There are 3 nested groupings, the coarsest first. Each group lies inside one group of the grouping before and may be the whole of it. The rows also spread widely along 12 directions, which tell nothing about the answers.
In the rows, 128 means zero.
Known rows, each followed by its group in each grouping:
[116 120 168 142 115 122 115 124  91 156  76 154  93  91 102 186 159 158
 118  74 121 104 144  90 147 127 145 120 135  99 133 172 129 135 138  79
 126 107 158 158 124 117  93 156 162] : K_133 K_918 K_35
[111 102 172 153 130 143 164 109 135 146 135 193  80 102 110 152 179 154
 101 131 153 113 123 124 168 112 156  93 113  66  99 125  86 127 139 100
  98 100 163 170 158  99 105 125  95] : K_133 K_333 K_136
[150 107 142 125 143  98 147 119 132 147 115 137 136 131 105 145 122 155
 109 102 151 123 139 132 140 142 141 109 161  65 115 104 105 118 141  96
  84 104 135 162 164 140 105  98 157] : K_133 K_333 K_863
[ 65 133 126 126 117 150 173 180 174 109 171 139 153 112 123 106  87 149
 142 174 160 108 141 123 163 119 145  85 155 141 121  56  86 113 130 128
  19 124  98 136 116 106 147 151  84] : K_796 K_200 K_22
[ 81 135 122  88 134 104 143 143 119 153 108 132 159 112  78 101 136 143
 122 134 124  87 126 133 147 156 130 122 152 151 114  85 120 138 129 132
 139 147  93 127 115 124 136 155  96] : K_796 K_880 K_604
[111 115 106  94 145 111 111 159 103 151 102 113 121 108  68 102 110 113
 156 123  90 118 118 119 121 151 102 142 177 175 128 119 116 152 135 132
 113 124  75 140 138 109 147 152  86] : K_310 K_432 K_747
[ 10 107 129 106  94 143 122 160 110 102 132 161 100 112  60 173 146  93
 170 103 135  78 139 147  92 141 166 133  80 175 130 136 132 145 134 146
 100 182 137 182 143 134 120 178  65] : K_796 K_987 K_930
[106 103 116 105 121 113 125  99 116 139  92 123 120 113 133  99 105 159
 140 120 116  79 120 146 110 151 120 156 143 128 151 156 149  86 191 111
 171 146 130 139 124 157 144 103 135] : K_100 K_53 K_928
[102  77 130 136  75 125 190 129  80 176  99 171 111  64  62 126 205 186
 122  71 164  95 126  92 177 142 139 117 119 163 108 149 116 135 104 146
 165 148 117 105  94  69  95 201  50] : K_133 K_918 K_321
[110 128 140 132 115 135 133 156 121 156  96 132 114  89 103 132 125 156
 139 115 102 114 141  85 161 130 123 104 167 140 138 144 117 138 144 102
 109 115 106 129 115 104 139 153 136] : K_310 K_432 K_423
[121 115 110 135  88 128 139 128 120 163  77 122 114  88 134 128 118 183
 167 107 108  87 152  80 139 151 121 141 158 143 151 173 144  93 150  98
 132 141  99 133 110 108 120 138 151] : K_133 K_333 K_625
[ 90 125  46 105 166 148 187 137 133 112 141 126 115 163  85  22 124 175
 179 143 224  77 107  98 104 181  72 137 166 171 123  46  95   4 115  79
 113 146 114 152 118 114 136 115 108] : K_796 K_200 K_343
[ 97 121 114  97 124 103 155 140 113 148 109 129 159 103  88 111 132 157
 124 123 138  94 130 129 148 146 134 130 153 158 109  99 120 125 126 129
 118 136  89 118 109 120 120 158  88] : K_133 K_918 K_81
[ 83 123  88 105 123 130 134 130 132 102  79 132 103  98 145 163 124 150
 121 177  68  78 153  98 139 128 135 110 147 163  82 189 123  63 188 100
  97 147  99 105  94 169 112  93 124] : K_100 K_53 K_79
[ 99  73 154 141 113 134 148 104 100 104 123 161  70  82 148 131 133 152
 106 132 135 121 104 130 145 107 148 101 132 114 111 167  91  89 192 115
 104 103 175 111 102 134 140  90  83] : K_100 K_392 K_990
[ 77 137 160 102 123 108 108 151  86 122  77 150 147 106  65 203 161 119
  90  85 118 104 144 111 151 127 157 122 122 147 115 144 131 166 125 113
 111 107 142 141 106 145  77 182 123] : K_310 K_304 K_730
[ 48 142 172  77  97  82 105 120  91 105  84 129 193 104 141 166 109 135
  86 114 113  67 130 162 137 134 168 139 112 159 144 140 146 129 173 131
 149 124 153 106  59 179 127 157 115] : K_796 K_880 K_581
[101 136 128 107 124 122 145 112 135 143  87 140 155 125 117 123 138 170
 114 114 134  72 152 119 139 155 132 124 133 110 136 144 134  86 157  87
 151 137 129 146 122 168 111 116 168] : K_310 K_432 K_752
[102 123 138 100 156 103 106 131  91 130 110  97 115  98 130  64  71 134
 131 151 105 114  86 155 125 134 104 142 192 153 152  93 121 129 187 118
 140 106 123 113 101 120 207 122 101] : K_100 K_53 K_232
[109 122 124 127 153 138 156 151 131 163 126 139  93 116  66 122 144 144
 133 119 138 124 136 107 142 145 125  87 164  96 110  98 106 138 136  93
  98 141 119 163 160 122 138 129 149] : K_100 K_326 K_698
[ 86  98 145 130 128 128 143 130  94 139 121 149  77  95  84 110 146 129
 139 114 137 112 106 124 134 135 134 103 152 128 118 122 103 137 148 121
 136 137 143 141 128  96 153 137  88] : K_796 K_495 K_988
[ 86  94 115 136  95 139 160 145 124 119 137 130 113 122 101 137 111 153
 177  84 178 105 149 115 110 153 138 123 131 125 151 124 123 100 135 110
  76 150 134 162 142 118 121 145 136] : K_133 K_28 K_514
[109  63 138 135 113 120 181 111 113 105 136 167 100 105 120 143 150 147
  94 119 171 127 117 145 151 113 159  92 124 101  88 146  76  96 172 133
  81 118 165 119 118 150 114  98  72] : K_100 K_326 K_698
[ 83 126 180 125 115 127 161 130 147 132 141 184 151  98 117 162 162 151
  79 144 150  96 137 152 185 103 179 109 101  97  98 101 100 149 133 131
  71  98 140 154 124 117  92 168  67] : K_133 K_918 K_321
[106 141 124 123 130 126 108 122  67 140  58 134  96  97 122 135 148 174
 138  97 125  81 123  70 139 143 104 161 150 168 141 163 139  81 140  70
 159 100 139 130  71 102 109 162 139] : K_133 K_918 K_81
[110 108  99 116 110 132 137 123 145 116  91 143 128 142 115 169 130 147
 145 101 131  82 167 102 116 150 135 142 120 124 125 183 129  61 153  92
  93 136 123 174 144 180  66 105 156] : K_310 K_432 K_752
[101 105 108  82 147  93 146 135 114 100 130 131 164 139  86 125 114 124
  99 120 160 104 116 164 129 141 137 141 144 153 103  83 108 108 148 137
  86 116 125 133 117 159 110 128  77] : K_100 K_53 K_79
[ 70 144 163 122 105 141 105  88  94 150  74 162 102  96 149 133 156 176
 135 105 129  47 124 111 126 143 126 177  92 129 172 177 161  90 165  76
 211 124 172 167 100 119 124 161 143] : K_133 K_333 K_136
[ 82 116 165 137  89 142 129  98 118 190  80 169  86  66 117 145 169 172
 126 109  82  70 140 114 156 132 146 125 110 102 143 202 162 147 174 107
 207 160 141 154 125 126 134 154 141] : K_100 K_53 K_232
[115 165 138 103 166 117 124 138 134 156 102 128 141 112 113 115 126 156
 110 156 113  98 132 121 157 136 125 121 172 113 114  87 119 124 137  84
 102 101 101 146 122 115 131 139 138] : K_133 K_918 K_321
[ 85 152 143 106 108 130 144 133 156 161 107 127 179 111 130  94 109 180
 133 132 121  71 149 126 154 147 131 130 141 129 165 114 145 117 154 102
 145 143 101 143 113 138 148 156 153] : K_310 K_432 K_423
[ 70 118 150 146 131 164 142 145 115 123 138 153  61 107  96 132 142 145
 158 114 162 105 124 106 121 127 136 107 130 109 134 115 106 114 139  78
  91 127 161 174 140  89 142 152 125] : K_133 K_918 K_81
[132 121 161 148 107 126 133 129 119 184  90 134 111  95 103 147 130 176
 142  70 123 108 155  88 148 140 142 108 156  75 159 151 142 144 138  82
 133 129 130 160 143 108 121 151 195] : K_133 K_918 K_81
[120 144 124 141 128 142 152 131 144 175  83 160 115 101 113 149 165 189
 106 130 115  88 153  63 189 131 123 109 148 118 111 148 131 103 140  74
 123 112 112 146 111 114  87 144 161] : K_100 K_53 K_928
[ 81 158 148 107 143 130 111 138 114 120 110 140 135 119 122 134 121 149
 126 131 143  83 128 126 130 135 132 145 132 132 143 102 128 107 143  84
 103  99 143 165 107 121 124 160 131] : K_133 K_918 K_321
[139 119 141 123 131  92 129 104  85 140  76 116 140  91 152  84 101 183
 108 116 135 106 103 106 161 137 108 123 190 134 149 127 112  83 165 102
 157  84 140  92  66 124 153 110 131] : K_796 K_200 K_22
[ 88  91  92 103 117 117 141  99  86 134  75 147  84  90 107 128 176 154
 142 130 107  76 126 115 124 157 122 143 127 173  87 188 123  80 156 124
 166 155 105 117 105 129 108 117  68] : K_133 K_28 K_514
[119  83 160 127 126 109 143  89 109 144 109 161  96  93 118 143 158 146
 105 119 121 116 117 152 147 130 157 111 131  80 101 154 104 129 164 124
 125 116 143 138 144 131 119 101  93] : K_133 K_28 K_514
[ 92 123 126 115 135 117 126 138  95 137 105 127 113 113  94 103 121 143
 147 104 141 100 114 117 123 151 118 128 154 145 146 103 119 113 140 108
 133 130 134 145 115 111 148 143 121] : K_796 K_987 K_930
[110  67 100 104 100 102 163 122 124 146 127 131 144 113  95  95 113 150
 150  96 149 104 123 151 120 155 131 151 137 148 135 131 127 109 151 156
 122 152 101 129 130 145 120 125  76] : K_100 K_392 K_990

New rows. What belongs after each?
[ 95 142  88  83 140 106 126 132  98 128  86 115 154 130  98 113 123 157
 144 115 148  75 128 114 121 171 107 169 150 187 129 105 139  84 126 102
 128 126  98 136  98 129 105 155 114] : K_133 K_28 K_514
[ 96 101 107  98 145 116 116 101 104 128 101 110  84 104 132  80 105 142
 167 149  98  95 109 157  90 161 113 147 165 133 129 143 125  89 188 111
 151 149 109 134 135 136 176  84 109] : K_133 K_28 K_514
[124 139 138 109 147 113  96 122 136 148  93 146 134 136 108 168 129 132
 133 112 111  94 147 131 128 139 138 168 132 103 123 137 138 120 136  92
  91  99 112 200 159 142  75 130 144] : K_133 K_918 K_81
[ 84 118 163 127 130 130 145 107 131 144 116 160 102  99 126 114 149 153
 111 149 120  94 123 135 149 130 145  94 131  87 113 129 104 115 168 105
 142 136 145 141 130 128 146 111 119] : K_796 K_880 K_604
[ 98 147 144 100 115 110 139 109 123 195  77 139 163  98  98 115 155 188
 116 101 123  61 153 124 150 165 138 135 135 107 147 127 162 130 139  98
 198 158 106 144 120 131 122 164 165] : K_133 K_918 K_321
[ 75 132 101 101 125 129 156 132 137 139 113 121 135 120 107  81 116 159
 153 145 135  71 140 124 123 163 125 113 159 142 131 108 131  86 154 103
 142 175  99 136 122 140 152 121 141] : K_796 K_495 K_988
[ 72 139 126 108 161 135  95 154 127  79 130 117  95 124 131 119  73 104
 156 172 114 110 116 140  99 128 122 120 167 143 129 100 100  97 168  99
  54 108 131 159 128 138 168 103 110] : K_796 K_200 K_22
[ 76  95 121 118  83 116 187 153 100 134 123 136 156  95  69 136 145 165
 128  76 184 100 143 113 155 152 152 102 132 163 126 102 119 136 108 139
 103 153 116 107  97 106 110 191  93] : K_133 K_28 K_514
[ 65  96 140 114 126 144 129  96 156 105 151 148 101 130 148 106  99 131
 153 152 138  77 118 194  90 132 146 150 104  91 148 134 132  90 204 114
 120 150 161 191 163 171 158  91 111] : K_100 K_53 K_232
[ 45 107 109 125  95 160 149 129 147  91 126 170  92 120 122 187 157 139
 159 141 135  70 161 119 116 134 163 128  82 142  96 178 120  76 148 109
  66 159 129 171 137 145  78 132  93] : K_133 K_28 K_514
[153 160 161 117 105  89  93  93 129 184  54 128 190 134 157 141  98 188
 126  69 116  68 158 103 153 158 118 180 142  90 200 155 177  98 153  74
 176  93 137 176 110 157  86 142 230] : K_796 K_880 K_604
[101 114 124 106 132 109 113 126  91 107  72 114 117 118 104 154 116 134
 124  97 109 100 142 115 105 150 133 109 158 122 131 170 127  93 174  84
 126 134 145 133 121 181 127  95 175] : K_310 K_432 K_752
[172 115 158 150 131 115 108 113 100 171  74 141  80  90 133 145 131 161
 130  95  99 128 131  86 156 123 118 134 173  86 138 170 120 124 151  82
 116  75 134 155 131  94 111 122 153] : K_133 K_918 K_321
[ 65 110 148 127 144 148 114 129  84  88 114 150  40 106 109 153 136 120
 131 122 135 107 106 122 107 120 134 111 128 123 127 151 107 102 184  83
 118 119 192 158 121 132 152 117 123] : K_100 K_53 K_79
[ 77 121 140 116 107 132 140 124 150 128 128 148 137 109 153 127 113 152
 139 156 124  78 136 148 132 129 149 146 115 126 136 128 125 107 162 121
 101 130 116 156 130 130 130 136  93] : K_133 K_333 K_136
[135 110  88 101 160 101 138 128 103 132 102 109 119 143  77 107 120 144
 148 102 156 111 125 119 109 174 105 136 177 128 115  96 114  91 132  94
 104 122 109 151 145 131 117 107 140] : K_133 K_28 K_514
[131 137 143 107 140 100 111  78 103 142  52 136 125 112 146 157 145 179
  93 110 111  74 144 118 132 145 138 131 144  77 124 177 142  73 178  62
 168 113 154 144 115 175  98  88 195] : K_133 K_918 K_321
[130 105 163 131 106 103 147 122 107 172  95 134 136  88 104 136 117 171
 103  77 128 120 138 114 159 137 147  96 161  87 151 139 133 147 157 109
 138 122 139 119 118 138 132 130 171] : K_100 K_392 K_990
[ 95 113 111  93 185 112 143 111  99  85 132 141 120 140 112  85 134 138
 110 154 183  96  86 157 116 137 114 150 142 148  90  71  84  57 148 101
  97  92 145 138 106 129 124 108  56] : K_133 K_918 K_81
[118 128 142 136  96 118 113 139 101 144  86 134 129  97 130 138 104 162
 151  86 132 100 136  81 152 134 120 146 158 156 168 148 135 109 135 107
 116  95 130 140  88 106 116 165 135] : K_796 K_200 K_22
[ 76 129 128 129 105 149 153 136 164 133 126 151 127 136 116 143 127 157
 155 122 147  76 164 110 128 145 145 111 117 101 138 129 128  90 140  88
  95 158 131 181 149 142 106 130 168] : K_796 K_880 K_604
[ 77 102 138 129 110 153 129 138 136 153 131 138  81  90 106  85 121 134
 184 141 101 109 121 133 116 133 122 132 138 134 149 140 125 146 162 130
 132 152 104 159 155  98 168 145  84] : K_310 K_304 K_730
[ 84 119 155 125  93 133 144 106 126 159  95 156 120  72 141 126 154 181
 122 134 108  74 138 127 158 128 152 123 118 112 131 167 136 122 165 118
 158 142 123 128 109 119 133 148 106] : K_133 K_918 K_321
[110 166 136 115 184 133 129 147 150 128 129 138 135 137 114 125 118 149
 114 164 144 107 131 114 153 127 125 115 166 103 106  58  97 104 129  67
  50  81 117 172 135 115 115 130 140] : K_133 K_918 K_81
[ 90 158 155 117 142 131  99 130 111 150  94 156 108 104 118 126 144 138
 127 141 104  83 113 106 155 128 120 149 144 154 132 127 127 126 143  96
 132  96 130 161 104  96 127 162 106] : K_796 K_495 K_988
[ 71 113 164 132 101 151 135 132 118 119 114 176 110  99 117 171 158 143
 115 119 131  93 134 113 156 112 155 114  96 132 125 165 110 124 150 111
 101 110 155 153 113 124 104 162  90] : K_310 K_432 K_747
[122 144 165 129 143 111 136 123 106 172  81 165 118 104  91 147 179 167
  81 106 129 100 131  81 189 132 128  97 149 106 107 120 111 131 119  82
 144  87 145 139 104 107  97 147 144] : K_796 K_880 K_581
[ 97 129 105  96 174 137 103 109 135 126 107 151  73 133 119 111 137 126
 143 170  93  80 112 142 108 141 104 163 138 131 104 140 124  79 179  91
 132 124 120 182 152 145 128  92 101] : K_100 K_53 K_79
[ 86 116 156 121 127 139 140 113 158 138 137 159 119  96 145  93 131 146
 122 181 100 100 118 158 152 114 143 124 131 108 116 125 104 129 173 130
 115 120 113 144 138 124 149 119  66] : K_310 K_304 K_730
[104 134 135 110 147 119 111 127 107 118  96 146 117 112 131 140 122 142
 102 143 114  97 110 121 151 120 121 151 145 150 119 134 119 102 168 100
 108  80 140 141  96 129 113 134  98] : K_100 K_53 K_928
[132  94 106 139  98 132 151 131 138 158 107 135 115 127 102 136 114 169
 162  77 146 102 152  93 133 150 119 145 143 120 153 156 143  96 146 104
 108 137 119 168 144 127  93 136 155] : K_100 K_53 K_928
[107 124 132 145 151 144 117 146  94 135 108 150  57 117  86 132 145 133
 161 103 142 117 114  76 130 134 110 122 150 134 133 123 104 107 127  79
  99  99 151 179 134  85 123 142 124] : K_796 K_987 K_930
[106 111  96 118 136 129 171 131 130 131 119 129 117 109 117  90 130 173
 136 150 151  96 129 110 143 143 117 115 163 139 102 107  98  73 143 104
  96 129 101 118 110 113 128 120  98] : K_133 K_918 K_321
[ 63 112 181 119 101 123 136 142 119 121 135 167 142  85 121 157 130 132
  88 132 128 105 113 159 174  97 169 129 108 145 123 119 116 171 161 154
  91 100 147 132  97 116 128 181  42] : K_100 K_53 K_928
[160 116 140 145 139 113 122 127  77 155  77 128  87 104 107 134 130 166
 130  77 144 126 120  70 146 140 108 123 182 114 142 134 111 106 136  70
 120  77 152 142 113  89 119 130 165] : K_133 K_333 K_625
[ 86 147 121  83 139 104 117 114 147 143  98 146 170 138 111 133 128 137
 126 139 111  62 143 153 131 152 141 155 121 134 123 115 140 108 143 118
 128 141  99 179 140 166  98 128 118] : K_796 K_987 K_930
[ 99 114 105 102 159 119 143 137 107 116 124 123 115 111 112  73 107 143
 122 160 138 110  94 133 138 136 104 133 174 171 111  89 100  92 163 118
 108 110 114 112  97 116 158 121  68] : K_100 K_53 K_928
[ 96  84 114 134 103 136 175 105 142 105 125 154 102 103 156 110 122 165
 134 156 140  94 130 125 142 125 143  98 138 117 105 155  91  52 175 123
  92 137 133 115 112 148 128  78  88] : K_796 K_200 K_343
[ 97 103 139 107 122 116 157 124 136 140 118 128 149 108 106 110 117 152
 114 124 127 103 139 151 133 146 147  90 148  95 128 122 113 126 165 121
 123 148 116 128 144 158 149 111 133] : K_310 K_432 K_747
[ 73 116 101  90 134 123 141 129 157 120 130 139 134 130 113 101 115 125
 152 174 109  82 135 156 116 148 132 134 135 142 101 109 112  96 158 136
  99 159  85 151 145 149 131 105  83] : K_796 K_880 K_604
[ 87 119 108 101 142 135 109 135 102 131  87 141  89 124  70 142 151 120
 154 111 105  86 131 111  99 157 115 141 131 153 120 165 129 109 146  96
 136 144 119 173 145 141 113 133 120] : K_310 K_432 K_747
[102 126 115 112 111 124 148 132 154 128 113 134 154 122 138 140 102 167
 124 135 128  82 153 119 150 135 140 133 137 132 131 135 136  87 166 107
  93 131 114 140 112 156 105 127 143] : K_100 K_53 K_79
[ 95 149 131 127 139 140 132 151 110 149 107 138 106 103 106 110 136 164
 144 130 143  94 121  84 148 141 105 135 155 156 135  95 117 112 128  80
 123 106 124 145 105  80 136 170 118] : K_133 K_333 K_863
[133 114 140 114 152 108 128 108 131 141  95 163 111 109 120 159 148 140
  82 146  91 110 131 125 161 120 144 113 148 101  82 155 107 112 164 105
  94  95 118 138 133 159  91  85 115] : K_100 K_392 K_990
[ 40 104  94  97 100 142 150 157 113 123 114 118 113 113  55 118 128 134
 178  98 139  80 148 126  82 171 135 110 128 163 142 142 138 111 147 118
 140 209 110 144 139 150 152 147 132] : K_310 K_432 K_423
[100 107 133 125  95 125 160 128 124 153 108 142 129  98 106 134 132 171
 120  98 137  94 142 116 156 138 143 113 136 121 138 144 135 120 154 118
 137 147 130 128 115 133 121 146 134] : K_100 K_53 K_79
[113 128 159 127 120 122 149 130 170 130 153 142 179 141 138 128  93 164
 126 115 178  98 150 155 141 132 155 137 130  75 150  77 115 110 141 104
  57 104 136 183 148 137 105 140 142] : K_133 K_918 K_35
[ 57 160 140 111 150 140 133 145 106 109 104 153 114 124 102 145 158 147
 106 138 154  80 127  90 150 135 126 102 132 150 108  97 105  88 132  65
 111 106 158 140  83 122 113 150 134] : K_796 K_880 K_581
